The rows are grouped in 4 ways, from coarse to fine. Each group lies inside one group of the grouping before and may be the whole of it. The rows also spread widely along 13 directions, which tell nothing about the answers.
In the rows, 128 means zero.
Known rows, each followed by its group in each grouping:
[159 151 135 178 123 148 143 113 162 165 154 103 116 180 106 127 126 123
 143 120 127  93 137 141 150] -> sakub z_818 fupi difu
[125 141 118 168 134 146 116 120 149 177 145 113 118 145 131 123 184 161
 162 100 179 136 127 113 103] -> Lib z_306 Diru Foso
[177 115 140 148 147 125 175 112 198 117 126  91  94 105 122 141 113 214
 173 142 123 139 130  95 126] -> berag z_605 deve Fopos
[135 163  77 135  63 152 110 122 122 139 162 115  98 162 132 167 125  52
  90 122 144 107 101 151 120] -> sakub z_818 vuno rebuk
[154  78 163 183 131 136 129  73 195 159 163 126  92 144 106 162  46 168
 156 163 117 125 122  77 141] -> berag z_716 lesog rubiz
[164 145  85  94 117 137 100 141 115  80 102 168 176 128 144 186  78  97
 115 112 114 113 102 160  88] -> Lib z_306 Kode Sesik
[176 115 146 128 123 144 123 138 126 117 136 138 168 181  90 174 115  51
 104 177 102  82 108 116 161] -> nipi z_824 zodin gudi
[159 131  89 143 131 110 103 101 160 162 105 145 142 112 159 168 158 135
 174 120 182 140 153 143 137] -> berag z_605 lil kir
[169  66  92  96 161  76 135 131 193 113 137 109 147 126 140 152 151 156
 148 117 158 143 153 126 127] -> Lib z_539 Ramo tavak
[173 143 164 132 132 108 131 115 166 169 133 108  67 129 147 114 106 141
 191  92 102  72 156 195 146] -> sakub z_711 Gezos bur
[141 129 194 167 164 144 133 145 121 144 116 134 170 185  89 125  86 124
 133 138  84  94 108 100 131] -> berag z_605 Kipap bodus
[177 146  86 152 120 180 106  88 167 147 145 153 101 143 131 174 134  99
 152 186 189 126 160 111 166] -> Lib z_539 Ren tada
[169 109  83  85 123 159  98 130 137 107 150 138 121 117 156 162 146 114
 160 116 165 135 146 112  76] -> Lib z_822 leki Dod
[137 152  92 152  87 142 155 124 145 113 122  92  67 182 113 119  67 122
 116  73 106  89 141 135 100] -> Lib z_306 Kode koto
[142 134 153  80 183 107 134 174 136 125 110 104 107 113 129 111 196 125
 131 159 154 134 122 122 142] -> Lib z_822 Levas vefof
[105 171 104 108 153 133 132 179 127 129 109 127 129 134 151 125 126 145
 133 136 173 167  93 108 108] -> berag z_990 muf kurik
[136 158 120 183 115 112 170 103 146 120  88  78  79 144  86 113 136 157
  90  77  95  95 106 140 110] -> Lib z_306 Diru nerug
[192  81 102 134  87 122 102  84 169 151 176  96  97 166 118 141 165  62
 152  94 131  61 188 163 154] -> nipi z_824 zodin panav
[123 182  81 152  75 142 129 112 130 135 127 109  65 141 134 142 101 106
  98  89 134 114 102 159 101] -> sakub z_818 fupi vod
[160 136  93 116 126 100 126 117 165  91 137 113 152 145 111 151 113  94
  78 130 105 106  90 184 150] -> sakub z_711 beni pim
[122 167 116 116 138 118 131 168  94  90 101 120 191 160 114 133 132 110
  88  72  95 108  63 169  76] -> Lib z_822 nime binob
[153 112 147  94 107 165 123 146 112 114 150 104  68 131 113 147 156  82
 112 156 126 106 115  83 103] -> Lib z_822 Levas Tinur
[125 129 108 165 108 107 153 107 167 129 109 117  97 143 127 157  54 158
 125 117 127 136 108 110 122] -> berag z_605 lil sura
[100 108 113 128 145 122  93 112 125 148 113 153  91 130 141 132  73 133
 119  92 141 142 114 103  74] -> sakub z_711 Gezos diba
[180  63 123  78 153 113  70  91 158 140 134 154  96  65 162 165 164 117
 166 140 161 130 163 128 121] -> nipi z_454 Dires tikub
[164  96 102 119 139 138 137 126 147  94 108 142 122 149 130 147  48 157
 152  79 113 117 159  96  65] -> Lib z_539 Ramo vikis
[118 138 113 110 165 178  86 145 123 121 151 161 131 183 124 115  67  80
 127 147 152 124 132 109 120] -> Lib z_822 leki Letir
[134  98 113 129 114 122 105  90 152 161 128 130  35 111 144 156 123 120
 135 133 169 131 148 101 126] -> Lib z_539 Ren zipi
[152 118  81 135 128 110 155 119 153  87  82 115 126 142  96 156 118 127
  77 130 125 127 121  97 118] -> Lib z_306 Diru Foso
[214 158  66 127  95 129 178 116 200  67 152  61 116 143 107 143 178 118
 119 128 117  95 138 178 159] -> nipi z_454 Dires tikub
[150 128  90 118 161 125 101  89 134 114  60 157  71  94 122 139 129 103
  92 146 158 128 160 117 138] -> Lib z_539 Ren zipi
[161 142 145 161 111 135 130  95 157 124 145  95 101 117 116 130 121 154
 143  98  96  97 103 166 115] -> berag z_605 lil sura
[149 160 149 134 150 130 123 125 176 152 144 121  83 147 145 111  53 134
 181 141 125  99 149 178 182] -> berag z_605 deve Fopos
[183 171 129 122 113 155 156 162 129  95 112 109 143 136 128 150 133 132
 152 124 103 105 117 135 108] -> berag z_605 Kipap bodus
[145 131 128 172 107 106 150  97 160 135 116  88  89 146 103 137 117 131
 113 109 108 101 119 136 139] -> berag z_605 lil kir
[157 141 115 152 152 143 117 117 134 168  76 158 115 147 143 131 112 146
 187  91 157 108 194 113 108] -> Lib z_306 Kode Sesik
[117 151  88 173 152 147 138 107 177 136 134 134 124 139 125 136  94 196
 136 127 169 175  93  95  98] -> sakub z_711 Gezos diba
[107  91 142 108 130  57 135 143 125 166  82 106  64 131 137 140 144 112
 114 101 138 119 130 109 118] -> Lib z_822 Levas Tinur
[160 146  91 158 154 126 131  90 193 143 128  96 102  92 116 129 238 174
 135 157 197 154 130 131 157] -> Lib z_306 Diru Foso
[173 159 116 151 134 149 143 110 152 118  93 121  90 130 123 122  96 144
 154 111 117 102 164 133 122] -> berag z_716 lesog rubiz
[142 148 159 143 142 121 162 149 152 145 138  81  98 151 120 105 153 167
 164  94 117 105 115 138 111] -> Lib z_822 leki Letir
[139 112 112 157 126 155 117 100 191 142 201 102  86 170 113 119  99 133
 149 135 157 122 130 121 145] -> nipi z_824 zodin gudi
[161 120  96  60 159 136 121 173 129  77 114 130 124 147 136 121 109  91
 123 123 136 116 161 125 111] -> Lib z_539 Ramo vikis
[208 114  83 103 133 128 130 123 148  78  87 172 192  97 154 215 107 161
 161 118 130 136 129 124  79] -> Lib z_539 Ren tada
[124 129 130 100 159  85 150 154 129 119  76  93  68 125 120 101 154 126
 104 104 130 120 135 121 119] -> Lib z_822 Levas vefof
[155 164 141 152 152  99 192 142 183 127 119  60  97 150 102  90 153 177
 131 108 106 106 119 156 149] -> sakub z_711 beni pim

New rows. What belongs after each?
[147 151 116 166  97 185 139 122 134 116 148  99 103 178  93 128 116 102
 111 130 118 104 121  93 114] -> berag z_605 Kipap bodus
[134 149  90 123 129 100 182 140 181  88 114  72  49 149 134  86  59 181
 136  50 106 116 146 155  99] -> nipi z_454 Dires tikub
[208 106  89  76  75 180 107 121 111  49 143 111  98 146 112 150 102  31
 104 109  80  63 170 132  92] -> berag z_605 lil kir
[192 114  74 126  75  95 165 106 180 127  92  92  50 122 154 165 111 137
 171  90 135 104 201 126 128] -> berag z_605 Kipap bodus
[186 108  97  76 128 111 131 152 175  94 142 121 157 127 147 182 128 102
 144 182 151 137 132 129 161] -> berag z_605 lil kir
[126 144 112 150 138 140  92  89 164 133 153 121  84 132 136 104  77 138
 144  95 136 118 130 172 127] -> berag z_605 lil kir
[175 163  83  72  70 164 149 191 136 122 167  96  93 164 168 162 141  72
 159 141 165 116 150 126 120] -> sakub z_818 fupi vod
[151  64  98 115 175 119 120 130 168 139 135 132 163 155 120 142 163 135
 132 143 179 160 156  54 113] -> sakub z_711 beni pim
[178  96 157 194 128 144 127  67 150 178 105 116  87 141  94 135 157 126
 157 121 124  84 185  85 137] -> berag z_605 lil sura
[168 146  64 137 124 114 112  85 164 129  90 141  97 114 137 161 137 109
 125 125 165 116 159 166 152] -> Lib z_539 Ramo vikis
[142 102 121 122 108 143 120 130 149 129 178 111 110 179 129 129  73 115
 139  82 109 101 129 126  87] -> sakub z_711 beni pim
[151 147 129 149 131 175 136 129 135 118 140 121 112 187 103 123  84 110
 136 117 110  93 134 113 110] -> Lib z_822 leki Dod
[134 120 135 162 145  95 131 100 166 191  99 128  66 153 137 130  97 138
 172 106 148 106 173 129 152] -> Lib z_822 leki Dod
[143 155 118 153 114 127 109  91 171 136 158 127 105 106 130 173 124 137
 119 159 144 130  64 176 153] -> Lib z_539 Ramo vikis
[131 153 159 123 142 127 118 135 140 163 134  81  33 128 142  63 152 127
 172  84 134  93 168 168 135] -> berag z_605 lil kir
[137 101 150  60 165 138 106 159 127 114 134 119  57 103 141 103 113 112
 132 151 136 130 137  95 115] -> berag z_990 muf kurik
[177 173  75 137 121 171 114 108 165  86 147 131 164 108 135 157 138 144
 143 138 151 139 102 162 117] -> berag z_605 lil sura
[146 110 196 154  92 131 135 135 127 200 147  93  74 137 138 155 162 136
 188 119 125 102 123  93 111] -> berag z_605 lil kir
[158 109 196 176 167 165 140  88 152 149 113 128  55 120  86 117  91 173
 151 156 108 107 133  65 127] -> nipi z_824 zodin gudi
[156 130  72 144 143 121 158 100 176  79 114  98  88 177  79 100  53 107
  67 108 102  99 161 133 146] -> sakub z_818 vuno rebuk
[144 131 127 133  74 139 141 125 116 130 112  93  44 130 136 140 109 122
 141  73 107  98 138 112  76] -> berag z_605 lil kir
[167  77 155 115 174 102 110 125 145 138 108 141 175 118 126 157 148 131
 147 144 126 123 132 106 131] -> berag z_605 deve Fopos
[124 129 165 142 101 129 122 148 104 156 139  97 115 166 103 144 167  66
  94 143 114  96  88 111 135] -> berag z_605 Kipap bodus
[142 113 126  98 150 119 116 138 152 120 150 118 125  99 141 144 141 150
 124 131 144 152  89 128  99] -> sakub z_818 fupi vod
[160 126 128 152 168  65 165 127 169 153  73 110 139 170 111 117 116 133
 131  97 113  94 167 153 164] -> sakub z_818 fupi vod
[120 124 119 155 172 145 142 117 171 122 134 114  81 152 102 101  89 167
 119 134 149 145 128  88 123] -> Lib z_539 Ramo tavak
[178 143 114 112  98 144 142 140 147 131 134 124 103 119 162 171 114 149
 182 111 129 120 127 127  86] -> sakub z_711 Gezos diba
[111 159  86 108  75 105 159 187 123 155 129  64  76 156 163 126 184 117
 141  71 167 132 121 125  92] -> berag z_990 muf kurik
[140 161  66 150 155 169 113 103 146 108 113 122  98 148  96  97 162 102
  93 137 178 132 149 112 137] -> nipi z_824 zodin gudi
[164 101 142  66 136 100 112 143 126  84 106 123 118  78 151 146 107 128
 134  99  93 113 112 154  86] -> berag z_605 lil sura
[191 140  72 109  93 146 188 130 153  53  94  97  80 121 109 165  99 136
  95 131  99 120 126  87  87] -> sakub z_711 Gezos diba
[141 123 131 161 138 171 125  87 145 135 115 129  46 127 104 119  72 145
 128 136 127 120 144  72 112] -> berag z_990 muf kurik
[ 87 165 149 142 133 174 112 175 112 161 181 126 132 200 134 104  80 123
 147  98 132 125  78 118  80] -> sakub z_711 Gezos diba
[199  92 108 130 154 162 105  78 147 104 107 166 138 143 106 159  74 110
 146 126 114  94 184 103 112] -> Lib z_822 nime binob
[119 180  86 144 130 116 120 115 164 134 115 110  78 126 153 108 100 148
 145  94 160 135 131 180 138] -> berag z_605 lil kir
[152 139 122  96 151 110 108 141 108  97  88 148 163 120 121 158 138  86
  95 128 109 107  90 160 114] -> Lib z_822 leki Letir
[142 162  87 159 123 118 126 109 142 186  92 117  91 132 143 128 201 125
 152  92 180 121 161 138 124] -> sakub z_711 Gezos diba
[155  84 143 170 159  95 127  82 173 153 105 123 119 139  99 137 114 141
 129 134 119 112 150 105 151] -> berag z_716 lesog rubiz
[153 134 154 104 151  63 177 173 138 127  55  96  99 128 137 122 124 162
 149  81  95  97 144 146 116] -> Lib z_306 Kode Sesik
[123  73 119  94 152 105 117 155 133 150 118 136 114 137 141 164 150 108
 123 158 181 157 134  56 118] -> Lib z_539 Ramo tavak
[ 82 134 108 129 102 118 111 138 110 135 133 126  96 160 128 154  92  86
  76 113 138 133  65 119  96] -> Lib z_822 leki Dod
[167 138 151 157 144 102 167 130 169 172  94 112 106 155 129 133 105 156
 185 121 122  97 164 128 162] -> berag z_990 muf kurik
[108 153 113 112 121 152  97 140  95 148 122 120  56 154 130 110 147  56
 105 115 156 106 136 124 113] -> Lib z_822 leki Dod
[169 128 163  62 143 140 136 171 127 105 127 112  67 112 143 118 105 121
 150 134  99 104 132 124 103] -> sakub z_711 Gezos bur
[158 103  83  87  67 128 100 141 124 142 145 112  92 135 161 178 168  52
 136 127 167 117 153 112 109] -> berag z_716 lesog rubiz
[115 167 158 160 123 183 160 145 133 150 141 112  56 138 131 123  68 196
 154 121 132 147  90  71  71] -> sakub z_818 fupi difu
[190 115  88 159 165 142 131  74 169 112  84 156 149 118  98 162 131 145
 120 155 141 134 150  87 127] -> sakub z_711 Gezos diba
[165 100  57 134 171 141  85  81 166 107 103 168 156 138 129 133  92 124
 139 112 165 138 192 111 113] -> berag z_716 lesog rubiz
[143 124  81 130 112 142 134  95 123 102  72 126  30 137 109 128  78  98
  93  94 120 102 170  90  90] -> Lib z_822 leki Letir
[144 144  95 114 191 162 135 147 147 111  83 137  99 116 137  97 132 191
 163 117 182 163 174  70  81] -> Lib z_306 Kode Sesik
[153 118 125 179 130 115 160 106 136 135  77 127 145 152  93 162 109 147
  99 101 102 115 114  86  94] -> sakub z_818 fupi vod
[139 159 128 151 105 158 125 127 148 160 163  88  70 167 131 101 132 108
 162 107 145  97 152 145 139] -> berag z_605 lil sura
[163 124 153 167 100 152 128 102 147 155 139 128  84 188 117 136  26 124
 171  86  83  57 161 140 117] -> Lib z_306 Kode koto
[140 112  50 156 125 110 125  93 161 113 100 144 142 165 105 177 102  94
  73 138 156 133 129 111 141] -> Lib z_539 Ramo tavak
[142 136  99 137 111 140  91  91 128 132 118 120  83 112 124 133 156  87
 105 118 147 112 132 141 123] -> berag z_605 lil sura
[183 158 165 152 138 127 184 133 166 142 101 107 101 135 118 143 110 176
 167 141 100 102 125 123 141] -> sakub z_711 beni pim
[156 106 101 152 159 159 135 102 188  92 146 122 123 158 103 116  53 168
 139 130 129 138 151  85 116] -> berag z_605 Kipap bodus
[138 169 108 160 161 126 138 132 153 160  96 145 156 150 131 142 135 150
 148 138 163 142 118 122 137] -> sakub z_711 Gezos diba
[187  95 107 147 169 120 125  62 190  98  99 140 103  98 109 134  82 177
 145 113 118 115 160 131 125] -> nipi z_824 zodin gudi
[134 195 139  98  99 158 121 191  90 157 131 100  89 151 165 113 166  80
 168 101 142  94 134 159 113] -> berag z_605 deve Fopos
[182 121 109 100 145 127 145 129 152  81 104 105  88 117 117 122 130 133
 124 109 114 104 158 133 111] -> Lib z_539 Ramo vikis
[131 162 102 111 136 101  92 132 157 168 165  93 110 135 146 106 226  76
 126 124 176 112 122 213 173] -> sakub z_711 Gezos diba
[153 143  99 183 125 186 108  70 143 126 113 146 123 100 105 166 152 146
 115 162 164 152 105  77 106] -> berag z_605 lil sura
[144 143 130 180 118 139 149 103 143 161 114 103  77 179  87 122 131  98
 106 129 118  89 141 103 145] -> sakub z_711 Gezos diba
[162  83 158 120 174 154  73 102 116 116 117 167 152 100 118 139 113 129
 137 122 108 119 128  99  75] -> berag z_716 lesog rubiz
[210 153  86  92 125 173 111 113 116 106  70 160  86  83 150 170 161  94
 162 143 154 107 187 119 106] -> Lib z_822 leki Dod
[115 131 156 118 156 137 119 165 121 173  97 154  98 127 164 141  90 154
 183 143 167 158 134  65  99] -> berag z_716 lesog rubiz
[191 147 154 115 140 200 162 166 156 101 175 118 129 145 125 146  84 168
 180 166 115 128 115  82  99] -> sakub z_818 vuno rebuk
[162 115 154 101 161 103 141 154 143 126 110 119 126 139 142 114  95 156
 168  74  95  99 145 145  93] -> sakub z_711 beni pim
[159 160  88 184 120 186 123  83 156 151 136 124  85 155 122 121 133 146
 175  88 160 110 171 120  99] -> Lib z_822 leki Dod
[183 133 120 136 138 148 152 123 135 117  58 170 140  69 161 201 113 226
 195 107 135 161 116  68  38] -> nipi z_454 Dires tikub
